The same things were measured in two ways. Each way mixes the same 10 hidden numbers, adds some noise and spreads widely along 5 directions of its own, which tell nothing about the thing.
Some things both ways: the first way, then the second way.
[ 11 -18   0  13  -3  -4  13 -12 -19 -14 -11   3   5  -8  -6 -25  -3 -15
   8   2]
[-18 -12   7   4   0  -5  19 -14  19   6  -5   5  -6   1  -9  -9]

[-15   3  12   4  14 -13  -1  14   8   5  27   3 -13   1  -5   1   8  23
  -8   7]
[ 15   2   3   5  -1 -16  16  11 -23   2   4 -34   9   9   8   5]

[ 17 -11   3  16  -2   9   4 -14 -21  -8   2   3  -6  -8  -1 -19   2   3
  17   9]
[  6  12   2   6  -7  14 -16   1  -7  11   6  27   9   3   2   2]

[  7  -1 -14   2  -1  -4  18   7  -4  -3   8  -3  -4  -1 -14  -5   0  -9
  16  -3]
[ -9   8   1 -17  -4  -1   8  11  12  10 -11 -12  17 -11 -16 -12]

[  4  -4 -11   6  -1 -10  13   0   5 -14  -8  -1   7   7 -22  -3  -5   2
  17 -12]
[ 16  11   6   1  -2   2 -19   6 -14  23   4 -26  15  -8  30   0]

[ -5  10  12 -23  -9  -1  -8   1 -18  10  -7  -1 -16  -7  20   4  17   2
 -19   6]
[ -2 -20   6   3   1  -6 -12  -7   8 -20  16  20 -17  19   7 -10]

[ -7   5 -16  -7 -10 -14   4   6  -1   8  -4   3  -9   2   5 -15   2  -9
  -1  -2]
[ 13   4  -9  -9 -25 -14  -2  18  10  12   1 -20  23 -18  13 -28]

[-30  10  15 -10 -12   9  13   8  -3   5  19  10 -19  -6  -2   2  15  22
  -6   4]
[  4   6  12 -17   4   7   2   6  16  22 -10 -28  16   1  -1 -21]

[ -3   1   7  20  13  -3  12  -6  10 -14   5 -19  -5  -1   8  11  39   5
  -5  -4]
[  7 -10 -12  -5 -10  -3 -24   4  16 -15  13  28 -18  21  22 -24]

[ 13 -13  -4   8   8  -4  18  -4   2  -3   4  -7  15  -3 -16  -7  -4  -8
  13  -2]
[  7  -4  -4 -30 -19 -14  -4   3  25 -17  -3  18 -14  25   8 -30]

[  9  10   7  21  24 -16   1   7  13   2  -4 -12   9   8 -18  12   0  12
  -5   0]
[ 15  11   0   6   5  10 -26   4 -33  -7   9   4   2  15  19   4]

[ 14  -5 -12  -5  -5  -5  -2  -8 -10  -4 -18   0   6   1  -2  -9  -7 -12
   5  -4]
[  8  -8   0  -5  -4  -2 -28   1  13  -9   6  20 -10  18   9  -7]

[ 30 -31 -11   8  10   5 -12  -7   2  -7  -9   3  22  -4 -16 -13 -24  -9
  15   4]
[ 13  -3   5 -22 -12  10  -6  -4  42   1 -22  24  -8  17 -11 -14]

[-20  -8  13   9   4   4   7  -2  11  21   3   8  17  -9   0  15  14   7
 -20   4]
[  8  -6   7  12  -4  -2  -4  -6   0 -15  24  12 -10  16  40  -2]

[-11  10  23   0  10 -17   7  -5   0  10   9  -5  -7   4  -2  -6  13  15
 -22   3]
[ -7   0  11  -1   4   1   9 -14   0 -17  -6   6   6  19   0 -19]

[  2   8   3 -12 -18  -4  -4  -7 -17  -8 -23   3   0  -5   9  -8 -12  -3
  -1   2]
[ -2 -10  -5   2   4  -3  -1  -6   4  -2   0   1 -17  21   7 -11]

[  5   4 -17   8   7 -20   5   1  -2 -15 -27  -4  22   9 -18  10 -11 -12
   4 -12]
[  1   1   3 -14 -10  15  -8  -8  14   3  22  24   1  12   7  -6]

[ 25   0 -18   3  -8  16  13 -10 -10  -7   0  -9  -6   3  -4 -16   5  -2
  30  -4]
[ -5 -11   4 -16  -7 -30   9  13  17 -20  -5 -23   0   3   3 -50]

[  7 -10   7   6   6  18   7 -12   0 -17  11  -7   4  -4  -7  -5   7  -1
   1   4]
[ -8  -8   3  15  13  -8 -18  -7 -16   3   8   7 -14  15  13  13]

[ 10  13  -8 -11  -4  -5  -3  -8   0 -11 -17 -14   3   6  12  11   8   1
   4  -8]
[ -6   1 -11  22  10  -4  -6  14 -22  18   7  -7   1  -2  11  12]

[  9   1  -9   1   4  29  -9  16   1   3  24  -1 -19  -8  -3   9   4   2
  13  11]
[  7  -6   2 -22  -7  -3   2  17  18  -3  -8 -19   6  -6 -17 -29]

[ -1  18  -5 -25 -12  -1  -8  10 -11   8 -13   0  -7  -1  10   3  -4  -1
  -2   2]
[-13  -3  11 -15  -7   7  15 -17  16  -4   1   9   4  -1  -9 -19]

[-13   2  -1 -21  -9  -9  -9  -1 -16   6  -6  14   3  -5   5   3 -11  -5
 -12   3]
[ -2  -9  -5  13   6 -13  20  20  -3  16  13 -21   6   7  -9  11]

[ -5  25   7 -11   6 -17  -8  15  -2   7   1  -9 -14   2   2  25   6  19
  -5  -1]
[ 18   6   5 -10  -2  15 -15  -3 -16 -24  19  18  -5  29  15   1]

[  2 -11 -15   6   3   5   9  -4   9   8   2   3   6  -5 -14  11   4 -13
   9  -8]
[ -8  -9   5   4   3  -5  24   7  15 -22  -1 -27  10 -10   9 -25]

[-21   2  12  -2  22 -13 -19  13  22  13  13   5   9   1  -7  20  -4  11
 -32   6]
[ 16   1   4  21   5   5   0  -5 -31  -4  15  -8   1  15  22  29]

[-26   0  19 -11  -6  -8   7   4  -6  -3  11   3 -16  -8   7  -3  19  14
 -18   4]
[ -6 -11  12  -6   5   0   6 -20  22  -1  -5   5 -14  23   0   2]

Other things, the second way, with their names:
(481): [  6  10   4 -11 -10  15  10  -3  11 -12  -8   5  20   2  -3 -21]
(547): [  3  12  -3 -14  -8  23  -1  -4   4  -5  -5   9  13   2  -7 -26]
(38): [  2   6  -3 -32 -18  -2 -12 -10  10  -8   0  18  -9  14   6 -25]
(805): [ 14   3   2 -14  -6  -3   3   6   6   5  -4   5  -4  28   2  -7]
(512): [ 16   4 -13 -12  -6  10   2  13  20  18 -24  -6   2  13   6 -23]
(64): [ -3 -14   3  -1   6 -25  17   1   1 -10 -13 -33  -4  11  -9  -2]
(267): [ -3   1  -8  -1  -7   0 -21   4  -4  35  -5   7  -1 -14 -12  -5]
(249): [ 15  -6   8  15  -2 -13 -11   4 -15  12   8 -24   6  -2  36 -14]
(655): [  8  -5  -9   2   3   7 -23  18  25  24  -2  -2  -3   5  13 -21]
(191): [ 13   4  -1   9 -12   9 -30   0  10  26   9  16  11  -6  22   4]
(832): [ -4  -8   0  11  -9  10 -16  -8   7 -14   6  29   3 -10   6 -17]
(142): [ 10   0  10   1  13  26 -12  -5  12 -13 -15  11   0  19  -1   0]
(870): [  7  14  15  -4 -11  20 -11  -7  16  20  11  26  14   1   7   9]
(409): [  4   0   3 -14  -6  23  11  -6  29  24 -14   3   0   0 -14  -7]
(698): [-19 -17   6   8  22 -16 -11  -6   4 -35  -4  10 -25  26   4   6]
(672): [ -4   1  11  10  -2   6   1 -20  -2  24  11  11   1   5  11  13]
(515): [  4  12  -4 -14 -25  -2  21  12   4  23  13  -6  25 -13   3 -24]
(405): [-24 -11   5   4  11  -9  10 -10   7 -19   2  -3  -8   7   1  -8]
(206): [ -9   3   4  -7 -12  10  -5  -7  13   5   2  12  15 -19  -1 -25]
(395): [  8  12   3 -12 -16   9  -1   8  14  16  -4   2  19 -11  11 -39]
(784): [ -2  -6  11  16  19   3  -1  -7 -22  -7  18  -6  -9  18  17  30]
(865): [ 10  -2  11 -15  -4   2  10   8  36  12  -6  -2   9  14 -15  -8]
(536): [ -3   3   7 -16   0  -2  -7  -5   2  -8   3   1   4  19   6 -24]
(734): [ -7   8  13  -1  -1   0  17  -9  -2  25  -5 -30  25 -17  10  -7]
(429): [  0  11   3   6   0   2  -7  -9 -15  32 -10  -2   6   1   9   6]
(17): [  4 -11   4  12  -2   1  -3   1   6 -35  16  -4   0  -4  29 -16]
(898): [-10   5   0   8   3  25 -15  -8  -4  -3  -8  20  13 -18 -16   4]
(601): [-11  -1  20 -10  10   6 -28 -23   9   3  -9  13 -14   9  10  -3]
(134): [  1   5   3  23   4  14 -15  -3  -7  29   0  -3  13 -16  20   8]
(338): [-12 -18  -8  -6   2 -22   8   7  18  -4 -14 -17 -14   5  -5 -26]
(833): [ 10   6  -1   7   0  -6 -10  15  -5  30  -8 -24  17 -10   1  17]
(37): [-16   7  -9  19  12 -10   6   8 -27   3  -6 -19   8 -11  -1  20]
(740): [  0   6  11   7  -2  15  -9 -12   0  21  -5   4  20 -14  -6   5]
(581): [ -9  -5   1   1  -1 -15 -30   1   0 -10  14   9   5   2  13  -7]
(376): [ -6  -7   9  -3   9  13  17 -23  13 -31 -15  -2 -17  17  13 -20]
(62): [ -6   4   0  13  -8  14  -1 -15 -19  -6   6  18   8 -15   5   3]
(792): [-23 -14   0   0  -8  -5  26 -20  21 -17   6  13 -14   3  -1 -17]
(309): [-13 -16   2 -12 -10  -6   9  -9  32  -1  -3  12 -10   1 -16 -24]
(928): [ 14  -6   5  -9   6  -1 -31  10  10  16 -18 -15  -7   6   0 -20]
(334): [-11  -4   2 -11   3 -12   3 -12   2 -19  -6  -2 -20  20  12 -17]
(671): [  1  14  -8  -1  -3  13   8  11  -8   9 -13  -6  22 -10  -6 -15]
(172): [ 22   1   5   0   3   2  -4   9 -14  21   6 -24   7  10  14  10]
(860): [-10  -4  -2  11  -7 -19  -4  -6  -1  14   5   2  -4  -3   6   4]
(622): [-22   0  -2   9  -1  14  -8 -11   5  13   7  22   3 -18  -3   1]
(310): [ -1   2   0   9   8   4  -3   6 -22   7   5 -27   7  -8   6  -5]
(332): [ 16   3   9  -6  -3  10 -21  -8   4 -24  -8   8  -5  13  25 -24]
(808): [  3  -6  11  12  -6  12  29  -7  14  19  11 -16  19 -12   3  -5]
(247): [  8  -5   6  15 -10  -7   3   1  -8   4  23  -6   9  -4  19   2]
(385): [  1 -14 -11  16   3 -28  20  22   2   2   5 -38   0   3  19  -6]
(478): [  6  -1   5  -9  -7   9   1  10  20  19   2 -19  17 -15   1 -29]
(600): [  4  -2 -17 -13   5   0 -24  23  18  -8 -25   8  -8  16 -15 -21]
(78): [-19  -1   6  15   4   0   5 -23 -23  -8   3  -7   4 -14  12  13]
(148): [ -4  17   4   8  -9   4  11 -13 -17  18   9  -1  22  -7  24  12]
(277): [ 4  1  8 -1 -6  7  3  6 17 14 13  0 15 -6 16 -5]
(216): [ 13  14   8  12  -5  29 -24 -14  -7  25   5  17  20  -8  19  16]
(182): [ -7   4  12   2  -2 -10   9 -13 -15 -17   8 -15   7   0  19 -13]
(39): [  8   4 -13   1  -5   4 -20  25   6  -4   0  10  11  -2 -11 -15]
(676): [  5   7   1  -6  -4  22 -21  -2   5  17 -10  20  15  -2 -10 -16]
(276): [ -4  -2   1  -4   4  -1  18   4   8   7 -10 -17  -2   7   8 -18]
(712): [ 20   0   7   3  -5  10 -27   0   7  15  22   9   5  11  24  11]
(399): [ 17  12  -8 -27 -20  10  10   4   3  -8   6   9  -1  20   9 -26]
(783): [ -2 -20   8  -6   0 -21   3  -1  13 -15  -6 -16 -10   7   2 -24]
(392): [  0  -4   6   5   4  14 -22 -14  -2  -1   1  22 -10  12   2  -5]
(402): [  1  -8 -13   9   2  -9  -8   6  -1  -9  10  18 -20  31  11   9]
(89): [ 14 -12   7  -1  -3  14   9  -6   8 -29   5  -4  -8   9  13 -24]
(821): [-13  -5  -1  -2  -6   7  16  -2  17  23  -1   7   5  -8 -22 -21]
(810): [  8  -9   4  -4  -8  -5   8  18  27   9   2  -4  14   1  -3 -22]
(743): [  5  -2  -2  10  -6   2  12 -16 -19 -34  10   5  -9  14  17   1]
(925): [ 12   4 -11 -11 -14  -5   7  17   3   9   4  -1   4  11   5 -18]
(205): [-19  -8  12  -1   5   2  -8 -25   3 -23   6  13  -3   3  10  -4]
(753): [ 3  5  2 12  0 15 -1  2 -1 -4  7  0 14 -8 15 -1]
(369): [-14  -4  15   1   6  -3  13  -9   6   1  -7 -32  13 -16   0 -25]
(339): [ 18 -12   7  17  -7  -7   3  16 -10   0  29 -22  16  -8  16 -11]
(431): [  4   4  14  -5  -6   8 -14   0  17  -9  14  14  17   1   7 -13]
(130): [  2  -6  -1 -30  -8 -14  -7   3  18  12 -25  -4 -10  13 -23 -31]
(127): [  3 -16   4  -1   3 -28   8  17  11  -9   0 -30  -1   7   9 -15]
(786): [  1  -4  -5 -11  -4  -6 -12  10  26   7  -2   2  -5   7   8 -12]
(569): [ 18   5  -2  -8 -12 -12 -24   7 -13   2   0  -6   5   5  27 -12]
(541): [-15  -8  -5  28  16  -2  -9  12 -17  20   1 -11  11 -22 -12  23]
(454): [  3   7 -10  -7  -1  -3   7  14  18  10 -36 -18   0  -1  -5 -21]
(86): [ -6  -1   9   5  -6  -3 -12 -20  -4   9   9   8  -4  -4  29  -1]
(862): [  8   2  18   9  -8  22 -15 -20  -5 -13  20  15  11 -11  24   3]
(352): [  7  -7  14   1   4  14 -11 -13  15  -1  -3   0   4   9  -1 -10]
(755): [  9  -6  15 -20 -10  -1  -6 -12  25  14  -4   2   0  12   7 -28]

Some of these things the first way, each followed by its name:
[ -4   2  14  -9 -15  11  23   4 -11   0   3  -6 -16  -8   1 -12  16   6
   6   2] : (601)
[ -4  -1   4  10  10 -21   5   4   4  12   5   4   0  -2 -14  -3  -1  -1
  -8   2] : (481)
[ -5   1   8  20   6   1   9   9  -2   9  -3   9   8 -10 -21   4 -12  -9
  -6   9] : (310)
[ -3  -3  -1  -4  10   2  -5   2   9  -2   2   3  18  -1 -19  21 -11  -1
  -6  -2] : (784)
[-16  -3   5   6  -3  -4   1  14  -6  28  -1  18  -6 -15  -8   3   2 -10
 -16   9] : (862)
[  2   7   6  -6   1  -2  -5  10  -5  10   7  -6 -20 -13  12   3  11  -6
 -11  10] : (62)
[ -7   3  -4  -1   2   7  -2   2  11   2  11  -2 -14  -4   7  17  22   6
  -2  -1] : (753)
[ 13  13  -4  -5  14   3 -17   6  23  12  -4 -17  10   5   9  17   5   1
 -12   1] : (600)
[-18  -9   4  -8  -6   9  -4   1  -6   7  16  18  -5  -7   1  -5   2  13
  -6   8] : (865)
[ 18  -9   4   8  -8   9   6  -1 -23  -7 -10   0  -1 -15  -1 -23 -11 -18
   9  13] : (267)
[  1  -4   8  -7  -4 -16   3  -4 -12  -5 -17  -1   3   5  -7 -15  -5   9
  -4  -2] : (755)
[ -5   1 -15 -24 -10 -12 -10   6   0   5  -6   7  -2   4   2 -11 -12  -3
  -3  -3] : (833)
[ 12  -2  -3  20  10   6  17   0   9  -4  -4  -7  23   1 -21  -3 -10  -5
  12   1] : (334)
[  6   2  -2  -1  -3 -12  -9   7  -7  21 -14  15   8 -12  -8  -2 -30 -17
  -6  11] : (743)
[ -3  17   7  -5  -4  -9 -12   8 -16   2 -20  -5  -7  -2  20   1   8   7
 -15   8] : (821)
[-16  -4  26  -5   6 -12   5  -3  16 -11  19 -10 -11  -8   9  14  27  22
 -13  -1] : (512)
[  0   3  -4  15  -3  12  20   1  -4  -3  19  -2 -14   1 -10 -14   9   5
  17   3] : (182)
[ 15  11 -10 -24  -8  -7   8  -9  -8  -7  -9 -21 -15   5  14   1  23   0
  10 -14] : (698)
[  3  -9  12 -14  -4  -4 -12  -8  -4  17 -10  15   9 -13 -12   6 -21  -6
 -12   4] : (142)
[ -9  -5   4  13   7 -10  -5   3 -11   3   5   7 -18  -6   0   2  19   6
 -10   4] : (339)
[-23   4   1  -4   4 -20 -22  12   7  15 -19  16  11   3   4  14  -3   7
 -30   0] : (808)
[  0  18 -15 -11  -8   2 -14  10   2  12 -25  -3  10   3  19  10  -1  -8
 -10   3] : (792)
[ -3   2 -11  -7   2  23   5  -1  18 -24  28  -8  -9  12  -6   1  12  19
  14  -6] : (734)
[-11 -23   3   0 -11   3   3 -12  -9  10  -8  25  16 -12  -8 -19 -14 -21
 -16   7] : (191)
[ -1 -18   6  16 -12   6  20 -23 -12 -26  -5   1  -7 -13  -2  -6  20  -2
  15  -6] : (655)
[-26   3   7  10   3   8  11   6   1  16  25   7 -19  -4   2   3  33  12
 -13   6] : (431)
[ -2   0   7   0  11  -5   4   0  17   2  -4 -10  19   2  -6  19   7  13
  -5  -5] : (276)
[  4   9   1 -10  -3  -4 -12   2  -5  16 -12  -7 -16  -6  25   2  21  -7
 -18   5] : (832)
[ 32   3  -4  -6  -7   2   0  -1 -23 -23  -5 -16 -15   1  -1 -28  -9   3
  27   5] : (130)
[  9  12  -3 -15  -5 -29   0   0  -6  12 -23  -3   5   1  -2   1 -16  -7
  -2  -5] : (671)
[-29   7   4 -16  -9 -17  -3   7  -4  -1  -3   7 -16   2  11   6  18  13
 -16  -5] : (712)
[ 11   2 -19 -11  -1   0   0   2   6  13  -6   2  20  -1 -11  -1 -26 -25
   1   2] : (37)
[ -5  -3  -8  -7 -18   4   8  -3 -10  13   1   9 -24 -16   7   5  19 -12
   6  -2] : (17)
[  8 -15   9  15   7  -8  12 -15   1 -16   2  -9  -5   5  -9 -13  19  15
   8  -7] : (249)
[ -1  -6   3 -11 -14   8  -5   4 -23  19 -14  16   7 -18   6 -15 -18 -22
 -13  17] : (309)
[ -4  17 -19  -1  13   1   4   3  20  -4   7 -19  -4  22   4   4  26  -2
 -11 -10] : (581)
[ 13   7 -20   6  -3  31  -5  -1   4 -14  -4 -10   2  -1   8   8   8 -12
  10   2] : (622)
[ 13  -9  -4   8   2   4   7 -11  -7 -18   4  -4   4  -5  -7  -3  -5   2
  19   1] : (925)
[  0 -14   3  -3  -9   0   2 -15  -3  -3 -12   8   6  -7  -3  -8  -1  -7
  -4  -1] : (134)
[-31   4  25   3   6  -9  -5  12   2  14  10  10 -18  -6   3   1  18  13
 -37  10] : (352)
[ 17   5 -21  -7  -5  -1   6   1  -2 -21   0 -11 -12   4  -7  -9  -3 -14
  19  -7] : (78)
[  6  15 -16 -16 -13   9 -11   5  -5  19 -24   4   7   2   7  -1 -14 -16
  -6   3] : (206)
